There are 4 nested groupings, the coarsest first. Each group lies inside one group of the grouping before and may be the whole of it. The rows also spread widely along 13 directions, which tell nothing about the answers.
In the rows, zero is written as 128.
Known rows, each followed by its group in each grouping:
[ 99 142 170 125  66 115 130 136 144 122 132 166 143  98 177 147 156 174
 113 151 149  85 163 128 139] => Sozim k494 Poz masel
[136 113 124 127 142 143 137  81 115 111 136 100 120  80 132  81 116 132
 139 118 151 138 166 158 113] => moliz k884 redef migi
[155  94 104 147  79 190 107 192  63 128 136  84 110  98 135 132 132 209
 148 197 136 138 123  96 173] => moliz k561 fivud Nasel
[134 156  95 166  75  59 157 128 188  93 106 128 139 140 118  93  98 221
 126 168 128 160 135  98 203] => moliz k561 Dok daz
[115 130 120  98 155 164  87 108  47 159 189 132  82  78 125 147 149 105
 171  77 154 136 117 165 117] => moliz k884 redef lalo
[121 164 142 145 154 140 142 145 186 147 152 229  96 108  96 122 136 120
 127 134 115 145 120 195 117] => moliz k884 Naded rut
[167 112 114 149 118 182 137 136 137 116 160 124 108  88 128 125 122 118
 131 155 145 120 134 133  97] => moliz k561 fivud reti
[101 103 157 140  81 156 147 169 114 124 156 154 138  94 160 155 133 184
 118 168 136 118 147  96 141] => Sozim k503 Feg tezo
[ 91 116 147 179  77  58 188 166 139 155  91  88 143  97 169 113 143 141
 145  98 124 153  70  99 145] => Sozim k503 vid kadu
[165 125 127 186 141 171 142  91 160 157 132 128 131 108 137 109  97 149
 131 152 135 118 113  84 111] => Sozim k494 mugev ruz
[149 189  98 125 164 136 121  78 142 100 119 106 135 155  83  94  86 140
 110  97 109 123 131 118 136] => Sozim k494 rop rer
[120 119 136 118 171 110 175 130 172  47 133 182 195 161  75  96  83 136
  56 142  84 142 156 132 130] => Sozim k494 rop Vefu
[176 126  68 155 117  64 176 115 184  67 145  77 139 126 107  88 114  59
 118  94 137 143  99 132  97] => moliz k561 befo sosal
[173  74  74 137 130 152 124 108  92  96 158  80 120 101 116  99 126 146
 143 157 159 167 141 117 132] => Sozim k494 Poz gobog
[144 110 153 172 127  96 143  84 165 150  19 116 170 113 139  72 111 170
 141 185 108 142 113 103 123] => moliz k884 som gel
[125 136 121 145 149  98 134 177 122 121 135  99 164 148 115  52 126 121
  89  73  93 113  89 180 192] => moliz k561 Dok daz
[ 87  98 145  70 125 206 119 138 110  96 195 112 130 150 154 183 116 121
  50  99 156  47 186 106 125] => Sozim k503 vid kadu
[159 143  89 148 146 173 157 142 165  94 132  78 130 170  92 108  81 122
  73 110 114 110 120  97 133] => Sozim k494 Poz gobog
[127 124 132 157 134 160 131 111 137 143 130 166 129 117 119 125 100 199
 137 180 122 150 135  95 148] => Sozim k503 Feg tezo
[ 76  84 180  75 162  99 131 106 176 122  75 164 166 139 143 114 143  82
  67 118 116  96 151 192  98] => moliz k561 fivud reti
[150  80 118 136 160 160 143 101 208 121 115 149 129 137 120  98 122 123
  76 173 142 125 160 149 109] => Sozim k494 rop rer
[148 114 124 127 151 168 147 133  76  83 123  97 148 104  90 106  93 125
 131 135 101 150 127 110 101] => moliz k884 som gel
[181  31  99 107 146 128  83 116 120  92 110  98 186 147 129  83 153  96
  82 180 132 106 136 157 128] => moliz k561 Dok daz
[139 118 123 151 151 147  91 124 163 204 167 153 120 151 151 155 142  81
 106  95 141  62  62 118 134] => moliz k561 Dok daz
[144  94 134 154 144 166 119 193 139 159 121 140 140 147 120 109 131 136
  93 156 103 105  86 142 160] => moliz k561 befo sosal
[154 190 117 175 101 132 135 134 163 131 131 144 108 107 117  92 110 185
 140 148 128 129 133 140 164] => moliz k884 redef lalo
[119 150 185 152 118 130 129 161 145 188 120 192 125  77 163 134 193  68
 138 106 119  91  80 187  75] => Sozim k494 Poz gobog
[154  30  78 128 110 136 137  78 160 102 180  69 116 106 169 124 123 122
 109 154 205 118 169 104 119] => moliz k561 fivud Nasel
[115 170 107  89  96  95 103 111 167 122 140 204  84 128 112 197 167 135
 140 146 152 138 137 137 118] => Sozim k494 rop Vefu
[173 158 110 136  75 105 160 188 128  53  97 108 147 106  94 129 145  77
 131 147  94 138 100 129  73] => moliz k884 som gel
[134 182 141 114  96 135 115 107  76 103 144 117 122  68 140 124 133 130
 166 105 135 106 144 145  98] => moliz k561 befo sosal
[108 165 156 132 112 123 133 152 133 130 165 160 143 122 143 156 144  93
 107  83 117  80 101 129 112] => Sozim k503 vid kadu

New rows. What belongs after each?
[141 120 106 101 143 113 101  82 124 111 126 130 128 120 115 120 135 105
 135 126 138 133 132 152 110] => moliz k561 Dok daz
[121 123 123 108 124  89  94  85 140 163  95 112 126 127 155 135 170 101
 129 103 150 105 102 134 118] => Sozim k494 rop rer
[136 151 136 124  79 124 131 176 128  94 121 163 123  96 120 128 151 152
 134 171 118 132 141 164 127] => moliz k561 befo sosal
[167 153  86 120 103 111  99 158 154 117 124 108 106 136 117 111 170  90
 117 120 133 107 105 188 136] => moliz k561 fivud reti
[134 198 129 151 110 129  98 129 128 180 151 136  81  84 151  91 162 137
 162  84 145 101 112 203 158] => moliz k561 Dok daz
[169  83  94 122 128  94 104 110 160 112 167 143 137 122 138 105 171  75
 109 139 161 106 129 178 123] => moliz k884 som gel
[168 144  81 117  97 118 100 134 138  99 131  97 112 130 118 120 150 115
 126 135 142 115 125 154 136] => moliz k561 fivud reti
[140 133 108 120 108 119 133 115 127 101  75  62 128 122 121 108 120 125
 126 125 129 133 132 122 117] => moliz k884 redef lalo
[134 108 106 145 155  77  98 102 117 156 125 155 148 133 115  84 142 174
 144 144 124 171  95 142 191] => Sozim k494 mugev ruz
[132 113 115 108  74  67 122 179 111  77 119  94 154 113 143  90 178 121
 105 127 133 121 140 187 162] => moliz k884 redef lalo
[102 132 134 164 175 138 195 151 172 137 134 171 111 121  78 113  81 133
 124 111  96 186  94 130 124] => moliz k884 Naded rut
[ 82 159 144  70 120  83 101 110 151 127 107 143 113 130 145 121 170 107
 103  81 142  92 158 211 142] => moliz k884 redef migi
[109 107 126 102 120  68 105 160  71 122 164 157 139  90 130 120 183 106
 153 105 128 152  96 192 148] => moliz k561 fivud reti
[159 176 120 164  66 140 147 120 133  80 145 107 141 102 137 120  82 203
 136 162 136 103 157  68 145] => moliz k561 befo sosal
[156 161 121 158 149 121 127 130 129 125 114 165 140 118  82 101 113 130
 146 141  92 156  91 140 124] => moliz k884 redef lalo
[150  89 102 131  97  93 114 130  74 108 115  70 161 103 143 105 155 148
 143 142 137 146 108 103 146] => Sozim k494 rop rer
[148 153 106 172 142 120 135  94 185 169 117  75 135 160 144 106 106 107
 101  74 132  83  75  85 138] => Sozim k494 mugev ruz
[103 111 118 130 130 132 157 185 145 130 117  86 120 151 120 117 116 119
  87  92 114 126  97 134 158] => moliz k561 Dok daz
[162 147 135 169 111 131  82 167 137 173 125 148 166 147 149 112 165 131
 108 146 105  63  70 131 162] => Sozim k503 Feg tezo
[128  78 140 127 145 209 167 135  93 101 129  92 120  85 119 116  91 140
 122 148 129 144 160 111  91] => moliz k884 som gel
[151 170 111 115  57 103  74 165  98 107 109 104 143 133 138 132 170 166
 128 149 125  88 119 130 174] => moliz k884 Naded rut
[216 114  86 134 159  95  71  76 154 107 183 197 147 106 109  77 182  58
 136 159 148 114 125 221 103] => moliz k884 som gel
[118 117 116 119  93 106 140 155 124 118 138 128  96  88 131 140 159 117
 144 125 149 155 126 157 120] => moliz k884 redef lalo
[134 134 128 128 119  78 111  91 117 122 183 141 166 107 160 125 154 101
 124  84 150  86 115 127 128] => Sozim k494 rop Vefu
[137 129 106 126 109  90 131 145 127 109 144 116 136 122 125 134 146  83
 126  98 127 123  89 133 118] => moliz k561 Dok daz
[135 156  87 120  93  68 152 134 147  68 132  75 134 133 115 110 129 103
 114  83 133 130 123 135 134] => moliz k884 Naded rut
[144 107  96 132 126  98 129 133 114 100 166 115 145 124 115 121 126 111
 122 113 135 136 107 121 140] => moliz k884 redef lalo
[150 151 118 153  86 111 148 126 102  76 173  99 168 107 138 133 114 124
 129 109 127 104 116  74 114] => Sozim k503 vid kadu
[ 88 109 138 135 112  50 121 122 144 178  84 131 137 131 158 128 169 133
 139 111 131 140  77 132 156] => Sozim k503 vid kadu
[134  83 132 167  98  82 140 111 124 161 179 137 144  74 179 155 153  91
 158 112 164 113  78  85 102] => moliz k884 redef migi
[189  88 102 169 121 167 121 159 178 162 130 109 111 122 144 115 174  67
 104 148 147  93  87 156  96] => Sozim k494 Poz masel
[144 114 107 121  82  80 152 175 183  76  81 112 141 137 117 115 153 104
  96 159 118 136 122 158 119] => moliz k561 fivud reti
[170 105  85 102 154 122  82  97 104  93 156 126 157 144 104 109 143 115
 110 138 134 121 131 143 137] => Sozim k494 rop Vefu
[169 141  98 169  85 102 134 113 108 104 171  78 153  97 151 112 114 131
 148 108 146 106 101  79 135] => moliz k561 Dok daz
[ 76 116 155  97 131 123 136 156  73 115 166 165 137 100 123 165 129 120
 133  98 115 138 114 126 120] => moliz k561 Dok daz
[136 123  99 133 124 144 134 126 138 116 142 104 113 126 121 113 123 142
 119 130 139 136 136 130 140] => Sozim k503 Feg tezo
[114 122 112 170 155 102 147 115 167 171 130 135 118 137 118 101 102 164
 132 112 128 157  86 114 177] => moliz k884 Naded rut
[127 103 140 133 150  97 111 130 206 167  94 199 160 183 120 162 141  91
  82 155 107  89  71 108 124] => moliz k884 som gel
[137 137  84 129 107 139  93 125 115 114 194 139 133 161 119 161 109 197
 114 148 142 110 129  65 196] => Sozim k503 Feg tezo
[105  87 129 135 125 156 157 105 131 146 183 119  93  79 163 143 125 133
 133 109 178 136 147 112 113] => Sozim k494 mugev ruz
